There are 9 hidden switches. A switch that is on adds its own fixed numbers to the row, and there is some noise. The rows also spread widely along 11 directions, which tell nothing about the answers.
Some rows, each with its switches (1 for on, 0 for off) after it:
[ 11.7  -5.3  40.1  -0.4  -6.4  24.9  13.5 -18.1 -38.7   2.5  10.9   1.4
 -16.5  -8.1   1.4 -10.9  -8.2  -9.9 -16.8  14.3  21.9  15.7   8.6   3.4
  38.7  14.8  -7.8   0.3]
1 0 1 1 0 0 0 0 1
[ -8.5  13.5   6.6  32.0  -6.5  -2.3  -4.9 -22.8   6.1  29.4 -19.2  20.8
  -1.8 -32.7   0.5   5.3  -2.1  -0.4  53.2  -6.5  17.9 -10.9  15.6  -3.7
 -26.1  -3.4  -5.4   2.8]
1 0 0 0 0 0 1 0 0
[ 26.5   4.4  -2.8 -26.3  13.7 -10.0  -7.2  11.8  24.2   7.7  -3.3   5.3
  15.3  -1.0  13.0   6.1  -5.2  19.7  -1.5  12.7 -27.3  -2.8  15.9   8.3
  -8.6   1.3  17.9 -14.7]
1 0 0 1 0 0 0 1 0
[ 40.1 -15.2   5.9 -19.3   5.6   6.6  -0.1  -4.1   5.5   8.1  29.9  15.0
 -37.3 -34.0   6.5  28.0   8.1  -4.1  12.6  14.3   6.2 -29.1 -13.1 -22.7
  41.8 -16.4  18.6  -0.3]
1 1 0 1 1 0 1 0 1
[-22.7  13.5   1.7  -9.3 -33.3 -19.6  -4.6 -26.0 -17.3   5.0   1.1  12.8
  -9.4  33.5 -13.5  -0.6   7.5   7.9   8.4   4.0  -9.4  13.7  13.4  14.8
 -16.8  -4.7   6.6   1.0]
1 1 0 1 1 0 1 0 1
[  0.9   0.2  -9.8 -19.9 -11.1 -10.0 -20.6   1.6 -22.8  15.0   7.3  29.1
  18.3  25.0 -23.2  -9.6 -13.7 -14.4 -10.2   5.6 -15.4 -10.3  16.9  39.0
 -20.4  -8.3  17.9  -6.7]
1 0 0 1 0 0 0 0 0
[ -0.4  -4.9  25.7 -42.1   6.0  -7.0   2.4   5.8   1.4   9.0  -4.0 -13.5
  10.1 -16.4  19.8   1.0  -3.3  -2.7 -15.1  10.9 -15.4  35.6  12.6  33.2
  -2.1  10.2  15.0 -11.7]
1 1 0 1 0 1 0 1 0
[ 20.9  -1.4 -24.6  -4.3   8.7  -9.5 -15.2  12.7  25.8  14.8  10.7  24.3
  15.5  -7.2  -5.3  20.8  -7.9  27.6  -0.9  16.7 -23.1 -13.4  15.1   4.3
 -10.2 -11.2  12.9 -10.0]
1 0 0 0 0 0 1 1 0
[-21.2 -21.2  47.0 -48.7  28.5  -3.1 -11.5   1.1  13.6  24.5 -29.6  11.1
  23.7 -29.5  33.6  14.9   3.5 -18.8  28.4   4.1   6.1  21.4  -8.6  27.9
   5.2  -0.3  -1.8 -21.3]
1 0 1 1 1 0 0 1 1
[ -2.0  -3.3 -20.3  -9.1   2.5 -18.2 -23.2 -25.7  30.8  18.9  14.5  13.2
 -18.0   8.9   9.3  25.8  26.9  32.9  16.1  24.4 -24.7   8.6  25.5 -28.5
  -5.5  -5.0  -4.4 -17.5]
1 0 0 1 1 1 1 1 1
[ -0.5  10.5 -13.1  17.3 -33.8  -1.5  -6.1  -0.7  11.0  24.4  12.4   5.0
 -15.1 -13.3   4.0  11.6 -17.1 -13.8   9.3   2.8 -14.1   2.5  12.3  17.3
 -17.7  -9.7   4.8  13.2]
1 1 0 0 1 0 0 1 0
[  7.5 -15.3   8.7  10.7  13.1   9.8  -6.2  -9.2  -3.6  17.6   1.1  24.2
   4.5 -22.2  -2.8  13.9   2.9   4.5  17.4  11.5  25.6 -14.2   0.2 -16.0
  22.6  -4.7 -10.2 -13.6]
1 0 1 0 0 0 1 0 0
[ 17.5 -17.2 -11.6   1.3 -24.8   6.2  -6.2 -13.8  23.6   5.1  21.7 -12.9
 -35.4   6.6  13.8  25.3   4.7  -7.2  -3.1  12.8  -9.7   0.7  -5.8 -25.5
  30.8   0.1  -8.3 -14.0]
0 1 1 0 1 0 0 1 0
[-15.9   5.8  -1.2  16.2 -16.3 -12.8 -12.2 -19.4  12.7  23.4  -6.9  12.9
  -3.7 -13.4   1.7  15.7  -2.4  12.4  21.3   6.6  -2.1  16.1  18.0   0.7
 -24.1  -1.8  -8.3  -9.0]
1 1 0 1 0 0 1 1 0
[ -9.8 -15.5 -15.2 -12.3 -25.6  -5.1 -19.6  -0.7   7.4   6.6  20.4   7.3
 -17.4  26.4   2.7  21.6   0.0 -18.7   0.1  18.3 -14.1 -13.5 -15.7  -2.7
  17.0 -14.9  -5.7 -10.6]
1 1 1 1 1 0 0 0 1
[-26.4 -39.0 -32.3  -3.7   7.6 -11.5 -39.1  -2.7  -3.1  12.6  20.1  42.2
  21.2  36.4 -35.7  27.8   8.3  20.0  -4.5  29.8   4.8 -25.5 -14.6 -19.0
  17.8 -18.1 -26.5 -39.7]
1 1 0 1 0 0 1 0 0
[  3.3  -2.7  -6.8  21.1 -21.0   6.9 -15.4   0.9   8.8  13.1   9.8  -1.0
  10.6  11.1  -4.5   5.9 -15.1  10.7  -0.4  15.1   0.9 -12.7   1.9  -0.4
   3.6   2.8 -16.0 -16.1]
0 1 0 0 0 0 1 0 1
[ 49.5  -7.3 -10.7 -26.9  -4.1 -21.2 -22.5 -35.9  29.2   4.5  -5.8  28.5
 -18.3 -50.4 -22.2  28.4  -8.2  -9.1   0.0   6.9 -26.3  10.1  18.2  17.6
   5.6   6.3  37.8 -22.9]
1 1 0 1 1 0 0 1 0
[ 17.5  11.9   5.8  18.5  13.5   2.2 -20.0 -19.5 -10.7  28.8   0.2  42.8
  21.1 -23.5 -17.1  -4.0  -8.0  28.7  17.0  16.5  18.7  -9.6  33.5   1.9
 -12.1  -0.9  -2.4  -8.7]
1 0 0 1 0 0 1 0 1
[  6.5   3.5 -24.7 -31.1   1.2 -20.2  -4.6  37.4  38.8  -1.1  14.3   7.8
  12.8  14.2  15.9  30.8   0.7  33.2  -1.6  22.0 -33.0 -15.5 -15.1   3.5
   1.9 -28.0  20.1   2.8]
1 1 1 0 1 0 1 0 1
[ 39.7   4.3 -11.4 -37.9  -6.3 -18.1  -8.1 -13.2  32.3 -12.6  -2.8 -13.7
   2.6  22.5   5.0   7.4   6.4  22.0 -19.7  10.8 -33.0  15.7  21.7   3.8
   4.5  15.9  20.6 -30.3]
0 1 1 0 0 0 0 1 0
[ 29.9 -19.2   3.7 -23.5 -22.2   1.1 -13.4  -3.5  13.9  19.7  26.8 -16.4
 -20.6  -3.1  23.3  10.0  -1.5 -16.0 -19.8  15.9 -14.0   9.3   9.8   2.3
  17.9   2.5   1.2 -21.9]
0 1 1 1 1 0 1 0 0
[ 32.5 -10.1 -18.6   1.5 -28.1  -8.9 -22.5 -14.4  12.9  12.8  15.4  15.7
  -8.7 -12.6 -16.0  17.7 -12.3 -13.7 -14.3  11.3 -15.8  -7.4  12.1  11.4
   8.3  -3.1  13.6 -17.2]
1 1 1 0 1 0 1 0 0
[ -3.1  -1.4  -5.9  30.0 -14.8   1.6 -16.2  -0.3   0.4  28.1  -3.0  37.1
  13.4 -14.9 -18.4  12.7 -23.6 -10.0  17.7   0.4  -2.8 -17.4   4.4  24.8
 -17.9 -17.6   8.8  -0.1]
1 0 0 1 1 1 1 1 0
[  7.7   9.9  10.5  -4.5 -11.4 -11.8   1.2 -35.4  -1.6   0.4 -19.5  13.3
  -9.9 -29.2 -10.9   6.3  -2.2  -2.3   6.5   4.0   0.7  25.0  16.4  15.6
  -5.4   7.9  18.8  -4.0]
1 1 1 1 0 1 0 0 0

New rows. What belongs after each?
[  0.4  -1.2 -17.9  19.3 -22.5   1.7 -19.7  -6.7   2.3  20.2  15.2  32.4
  -8.5  11.4 -13.1  13.7 -10.8  -2.3  21.4   8.0  -0.9 -22.4   3.3   1.1
 -11.7 -20.0   4.2   4.0]
0 0 1 1 0 0 1 0 1
[-26.8 -10.2 -15.2   9.5 -15.2  -3.6 -15.6   6.1  12.7  23.3  12.9  -0.4
   5.9  32.4  13.7  10.7   9.9  18.0  12.1  20.6  -4.1  -6.7  -4.1 -16.3
  -6.5 -13.7 -24.3 -14.5]
0 1 0 1 1 1 1 0 0
[ -7.9 -30.4 -19.0  -4.1  -7.9  -8.6 -31.9   5.1  13.5  16.8   7.1  22.6
  18.3  -0.8 -14.5  27.2 -10.4 -10.2 -10.9  20.7 -10.1 -10.2  -9.3  14.2
   6.3 -13.8  -2.2 -29.8]
1 1 1 1 0 1 1 0 0
[ 11.3 -17.5 -15.5  -3.9 -21.3  -5.6  -5.1  10.0  24.5 -12.3  -6.0  27.1
   0.1  26.1 -13.0  32.7 -12.1  -4.6  14.0  -4.0 -20.7 -33.4 -35.8   6.5
  13.5 -21.2  23.3 -13.6]
0 0 1 1 1 0 1 1 0
[ 52.3  23.1   1.9  -0.2  -1.1   1.2  15.9   7.1  10.2  -6.9  -3.8  17.1
 -11.6 -14.4   0.9   3.9 -10.8   8.9  22.9  -2.9  -9.2 -39.3  -7.3  -4.1
   7.2 -12.3  38.1  13.8]
1 0 0 1 1 0 0 0 0
[ 18.2  -1.2   2.0 -17.3 -10.5   1.5  -9.9   1.5  -5.3  16.7  12.7  -7.4
  -2.2  25.1  11.8  -7.8   4.8 -27.3  11.4  -1.8   1.1 -31.9   2.9   0.9
   9.2  -4.2   0.7 -15.4]
1 1 0 0 1 0 0 0 0
[ 41.6 -17.4 -23.5 -13.8  17.5  -5.6 -36.1  -5.1  19.3  20.8  25.4  37.1
  14.0 -13.2 -18.1  24.5  -3.2  14.3 -13.3  27.9 -11.7 -20.2  20.1   1.9
  14.3 -15.3  19.2 -27.2]
1 1 1 1 0 1 1 1 1
[  3.1  -0.8  15.8   2.9 -12.9   1.7  -2.5 -15.6  -3.9  18.6   7.2  -8.0
  -2.8   1.9  12.1   0.1   1.7   7.5 -12.3  15.4   0.7  25.9  28.1   3.5
   0.4   7.9  -5.1 -14.3]
1 1 1 1 0 1 1 1 0
[ 36.6   4.5  -3.8  -7.4 -10.4   0.1  -3.8 -17.9  -9.3 -12.7   7.8  24.1
  -9.5  16.9 -28.7   3.8  -9.7   2.2  -8.1   5.4 -15.1 -17.6   8.7   6.8
  17.4   4.3  24.7 -10.2]
1 0 0 1 0 0 0 1 1
[ 17.4  11.9  41.6  -7.4  -1.9   9.4  16.5 -11.9   1.6  -2.6 -21.6   1.0
   3.2  -6.3  16.8  -0.8  -4.4   7.3  22.1  -2.1  18.2   5.4  -5.5   5.2
  17.8   4.2   8.0  -3.3]
0 1 1 1 1 0 0 1 1
[-23.8  -7.6   7.3  -1.9  -7.0   1.0  -7.8  -3.8   4.7  17.4 -18.6  11.2
  13.2   3.4   6.2   6.0  -1.2 -22.2  31.9  -2.6   5.2  -5.4 -10.3  15.5
  -7.5  -9.4  -1.6  -4.1]
0 0 1 0 1 1 0 0 0
[ 55.2   7.6  23.2 -11.1  17.9  13.8  -8.2 -18.6  -3.0  10.3   0.7   9.9
  16.2 -13.9  -1.2 -11.4  -5.4  13.1  -5.6  13.3  14.9  -2.6  28.4   6.2
  20.0  11.2  17.2 -18.7]
0 1 1 1 0 1 0 1 1
[  8.8  -8.3   5.7 -26.6 -13.2  -7.6   6.5 -16.1  -8.2 -10.3   1.8   7.9
 -17.2  15.4 -11.8   5.6   6.2   4.6  -1.9   3.0 -11.1   6.2   0.2   5.9
   6.8   4.9  19.1  -9.9]
0 0 0 1 0 0 1 0 0
[  2.9 -31.4 -14.4 -14.5 -11.3 -12.3 -33.5 -43.6   8.0   3.6   0.4  25.4
 -17.4  15.9 -19.0  22.4  12.6 -20.2   4.1  12.5  -7.9  -7.5  -2.0 -16.4
  24.9   3.0  -8.3 -39.4]
1 0 1 1 1 0 0 0 0
[-12.0   6.9  -1.8 -23.0 -23.9 -20.5   5.5 -25.2  21.8 -25.6 -24.1 -13.3
 -20.2  33.0  -1.4  15.1  17.1  -0.3  35.4  -9.7 -14.9  -6.1 -20.4  -7.7
   0.2   6.7  10.9 -11.8]
0 1 0 0 0 0 0 0 1
[  3.7   4.9 -16.2   9.9 -22.8  -2.1  -9.6 -16.0   6.4  18.4  29.6   7.8
 -11.0   7.9  -3.7  11.8   0.5  27.4 -17.4  25.9 -12.8  26.9  31.7   2.5
  -0.9  -5.2   0.9   3.6]
0 1 1 0 1 1 1 1 1
[ 15.6  -3.4   0.4 -27.5  -6.6  -8.0  -8.0   0.3  20.3  -0.5  -2.6  10.1
   0.3   6.0   4.1  21.4  -0.4 -13.4  13.5   1.1 -13.6 -15.1 -10.7  11.8
  13.1 -12.0  21.0  -9.4]
1 1 1 0 1 0 0 1 1
[-32.3  -7.5 -21.5 -15.1 -10.1 -21.9 -27.7  -9.0  19.0  30.1  10.4  14.5
  -5.1   9.6   7.5  23.5   9.4   1.9  17.2  15.7 -18.7  15.2  10.5   3.2
 -23.2 -15.0 -10.0  -8.7]
1 1 0 1 1 0 0 1 0
[ 27.2  -3.7   5.4  21.5 -35.9   9.2   2.4 -25.2 -23.2 -11.4  12.3  -0.7
 -21.1  32.9 -21.4  -6.2  -8.6   0.0 -22.7   6.9  -3.1 -10.5   7.0 -12.9
  26.4  18.0  -5.9 -21.4]
1 0 0 1 0 0 1 0 0
[  1.4 -18.5   9.5 -21.2  -0.6   5.1 -24.7  22.3  10.4  24.7   5.5  -0.7
  18.5  -5.2  21.6   9.7 -14.5 -29.6   2.2  12.8  -1.1 -17.9 -11.6  18.4
   9.2  -8.9  -7.2 -19.8]
1 1 1 1 0 0 0 0 1
[-11.4 -25.2   9.5 -43.4  13.1  -5.2 -12.2  -8.4   7.9  11.3  -2.6  30.9
 -11.4 -16.5  -0.6  29.5   5.0 -25.7  30.3   0.5  -0.5   0.1 -16.4  17.6
   8.1 -15.8  21.7  -4.6]
0 0 1 1 0 0 0 1 1
[ -7.0 -11.1 -37.0   6.9 -25.6 -19.9 -23.1 -36.8  23.3   9.2  23.5   8.4
 -30.6  27.3  -5.7  25.6  22.3  26.5  -9.6  29.1 -26.5  17.7  24.0 -36.8
   6.7   3.4 -20.4 -21.5]
1 0 1 0 1 0 1 0 0
[-11.1  -8.0   5.5 -16.3  -3.4  -6.7   3.2 -13.3   0.0  -5.5  -6.6   7.2
 -11.7  19.4  -2.8  11.2  11.0  -3.5  16.9  -0.5 -11.7  -2.1  -6.4  -3.5
   6.3  -0.2   9.5 -10.0]
1 0 0 1 0 1 0 1 0
[  9.3  -3.0  -5.2  12.6  10.5  -0.6 -24.4   5.8  22.2  23.4   0.7  27.4
  25.7   4.7   4.1  19.1  -3.4  17.5  25.4  13.5  10.4 -33.1   0.2 -11.7
   0.4 -18.1  -6.5 -21.6]
1 1 1 1 0 0 1 1 1
[  6.8   6.6  -7.5  15.2 -20.2   2.7 -20.5   3.3  17.2  30.5  13.5  10.3
   1.5  14.3  12.9   5.1 -11.5   5.9  19.8   8.0 -13.1 -14.9  15.7   5.2
 -21.9 -11.6  -2.4  -4.4]
0 0 0 1 1 0 1 1 1
[ 21.5 -27.1  -1.1 -30.9  13.9 -16.7 -38.8 -53.9   9.4  14.2  -4.2  45.5
  -7.7  11.7 -24.1  24.4  27.9 -14.4  32.1   1.6   5.4 -24.8  11.5 -17.1
  21.2  -4.7   9.2 -46.9]
1 0 1 1 1 0 1 1 1
[ -2.0 -22.2  22.6 -42.8   7.8 -16.6  -7.6 -14.0   5.4  10.5 -25.3  25.1
  12.2 -39.0 -12.1  24.2   3.8 -31.0  23.6 -12.7  -2.6   5.2  -8.5  41.4
   1.9  -4.7  34.5 -18.5]
1 1 0 0 1 1 1 1 0
[ 11.0 -11.8   8.0  11.2  -8.5  15.0  -3.0  -3.6  10.4  13.9   8.8   4.7
  -9.0  -6.5  12.8  16.5  -7.6   1.9   5.7  14.5  12.6  -1.6  -8.6 -13.5
  27.3  -4.1 -13.0 -10.4]
0 1 1 1 1 0 0 1 0
[ 34.3  -3.0  22.7 -33.2 -14.5   5.0   4.6  -2.6   1.0 -16.4  -0.6 -28.7
  -6.7  35.4  15.7 -10.4   0.7 -13.7  -3.5  -0.6  -8.3 -20.3 -11.6   0.5
  28.5  17.5  10.3 -27.8]
0 1 0 1 0 0 0 0 1
[  8.6 -20.7   5.5   8.6  13.0  12.0  -3.0   0.5   1.1  16.3  18.5  19.5
  -1.1 -23.9   3.1  21.2  -1.5  19.6 -11.8  26.7   5.7   9.0   6.6 -11.3
  27.2  -5.5  -4.9  -8.3]
1 0 1 1 0 1 1 1 0
[ 28.9   0.7  -3.8  17.8  -5.5  15.7  12.2  27.7  23.0  10.3  23.2  -5.5
 -26.6 -11.1  28.6  18.2  -6.5  10.5  25.0   8.6  -1.7 -41.3 -20.8 -30.7
  12.4 -17.5   7.1  13.2]
0 0 0 1 0 0 1 0 0
[  5.3   8.3   2.8  -1.3  -9.3   0.2 -11.2  23.2  -3.0  18.0   8.5  -1.7
  31.0  13.3   6.3  -9.0 -17.3  10.6 -13.0  16.1 -11.2  -9.1  12.1  27.5
 -14.9  -5.0   4.8  -7.6]
1 1 0 1 0 1 1 0 1
[ -7.3 -22.9   0.7  13.0   1.1   9.9 -26.2 -29.0 -22.3  16.3  16.4  28.0
   8.1  -2.9 -32.5   9.0  -6.6   8.1 -22.0  31.2  13.2  14.8  18.2   1.1
  26.0   9.5 -22.8 -28.4]
1 1 0 1 0 1 0 1 1
[-21.5  -3.6 -32.0 -11.4  -9.6 -10.3 -12.1  18.6  28.9   9.0   9.8  21.2
  -4.6   0.0   3.8  31.2  -8.4   5.8  18.8  15.0 -24.5  -4.9 -15.5  10.8
 -14.9 -25.7  11.5  16.3]
0 0 1 0 0 0 0 0 1
[  1.1  -5.5  12.1   5.5  11.7  -0.5 -14.1 -30.3   8.2  25.7 -14.4   8.9
   4.9  -8.8   7.7  -0.1  17.2   6.6  42.1   0.5  24.0  -7.7  16.5 -23.2
  -4.1  11.2 -19.3 -27.5]
0 0 0 0 0 0 1 0 0
[ -8.7 -16.6  10.3 -22.2   0.3 -11.7 -24.9 -20.5  10.2  21.4 -19.6  23.3
  12.2   0.0   2.0  13.2   2.4 -21.0  20.9  -0.1  -3.5   5.9   5.8  15.6
  -4.8  -0.2  -1.0 -27.9]
1 0 1 1 1 0 0 1 0
[ 21.5  17.9  -2.0  11.7 -20.6   6.2   3.9   7.7   8.5   9.1   9.0  -4.4
  -0.8  24.7  16.2   0.5  -6.2  -1.1  10.0  -0.2  -2.2 -23.7   3.0  -6.1
   3.1 -10.3   3.9   2.2]
1 1 1 0 1 0 0 1 0
[-16.3 -15.1  -1.2   2.8  -4.7   3.2 -18.7  33.6   8.0  31.4  -1.8  15.9
  31.6   2.4   9.8  10.9 -15.7 -22.0  23.9   0.4  -0.7 -36.3 -18.4  21.3
  -9.9 -22.0  -7.2 -10.4]
1 0 0 0 1 0 1 0 0
[ 32.2  10.3  14.8   5.8  10.3   8.0  -2.0  -6.6   8.9  10.7 -24.4   9.0
  23.6 -31.8  -1.1  -9.6 -14.9   0.5  17.8  -0.5   6.4 -11.4  13.0  17.0
  -5.6  12.5  15.1 -12.1]
0 0 0 0 0 1 0 0 0
[ 10.3   1.9  -5.1   9.0   4.4  -2.8 -17.5   1.2  22.0  24.2   5.5  19.4
  12.8 -15.1   7.0  19.4  -4.3  17.3  13.1  17.1  -1.6  -7.2  13.8   0.4
  -6.6 -13.6   4.3  -9.3]
1 1 1 1 0 1 1 1 1
[ 14.4 -11.4   6.0 -23.9   9.5   1.8  -2.0   8.4   2.4   9.3   4.9  26.2
  -3.3 -17.7   1.2  20.1  -8.1 -12.9   7.4   4.7  -5.0  -9.1  -7.1  15.1
  10.6 -15.9  24.4   1.2]
1 0 1 1 0 0 0 1 0
[  9.1  -1.1  20.9  -6.7  -1.8   2.2 -10.9 -27.7 -16.9  12.6  -3.0  29.6
  14.5  18.8 -14.7  -2.8   4.9  13.4  11.2   4.0  22.5   0.6  15.4   7.7
   9.5  -3.9   1.7 -17.8]
0 1 1 1 1 0 1 1 1
[ -8.5  -4.4 -10.9 -29.1 -14.1 -18.5  -9.3   1.7  20.5   3.0   1.6  23.0
 -13.0   6.4   0.5  32.8  -0.3 -12.2  20.7   3.7 -23.1  -6.8 -16.3  16.2
  -2.5 -25.2  25.7   4.6]
1 1 1 1 1 0 0 1 1
[ 10.0  -6.3  15.3  21.3  -3.9   7.3  -4.0  -7.7 -12.1   6.4 -13.7  34.6
  16.0 -19.4 -19.9   7.6 -20.0   0.6   5.7   5.7  17.3 -11.0  -2.7  11.8
  11.7  -2.7   2.1  -9.9]
1 0 1 1 0 0 1 0 0
[  3.2  17.5  10.3 -14.1   3.7 -12.3   1.1 -26.9 -16.7   9.1 -11.3  26.4
  -5.7   1.1 -11.2  -4.3  14.6   1.2  39.5  -6.4  17.2 -13.4  11.8  -0.7
 -13.0 -10.5  18.4   3.2]
1 1 0 1 0 0 0 0 0
[ -0.9   4.6 -19.4   2.4  -7.1 -18.8 -35.1 -26.2  14.4  30.7   6.3  24.7
  16.9  -6.6 -11.7   8.3   4.4  20.9  -1.4  25.2  -9.1  15.2  40.5  10.3
 -19.0  -4.5  -2.2 -16.0]
1 1 1 0 1 1 1 0 1
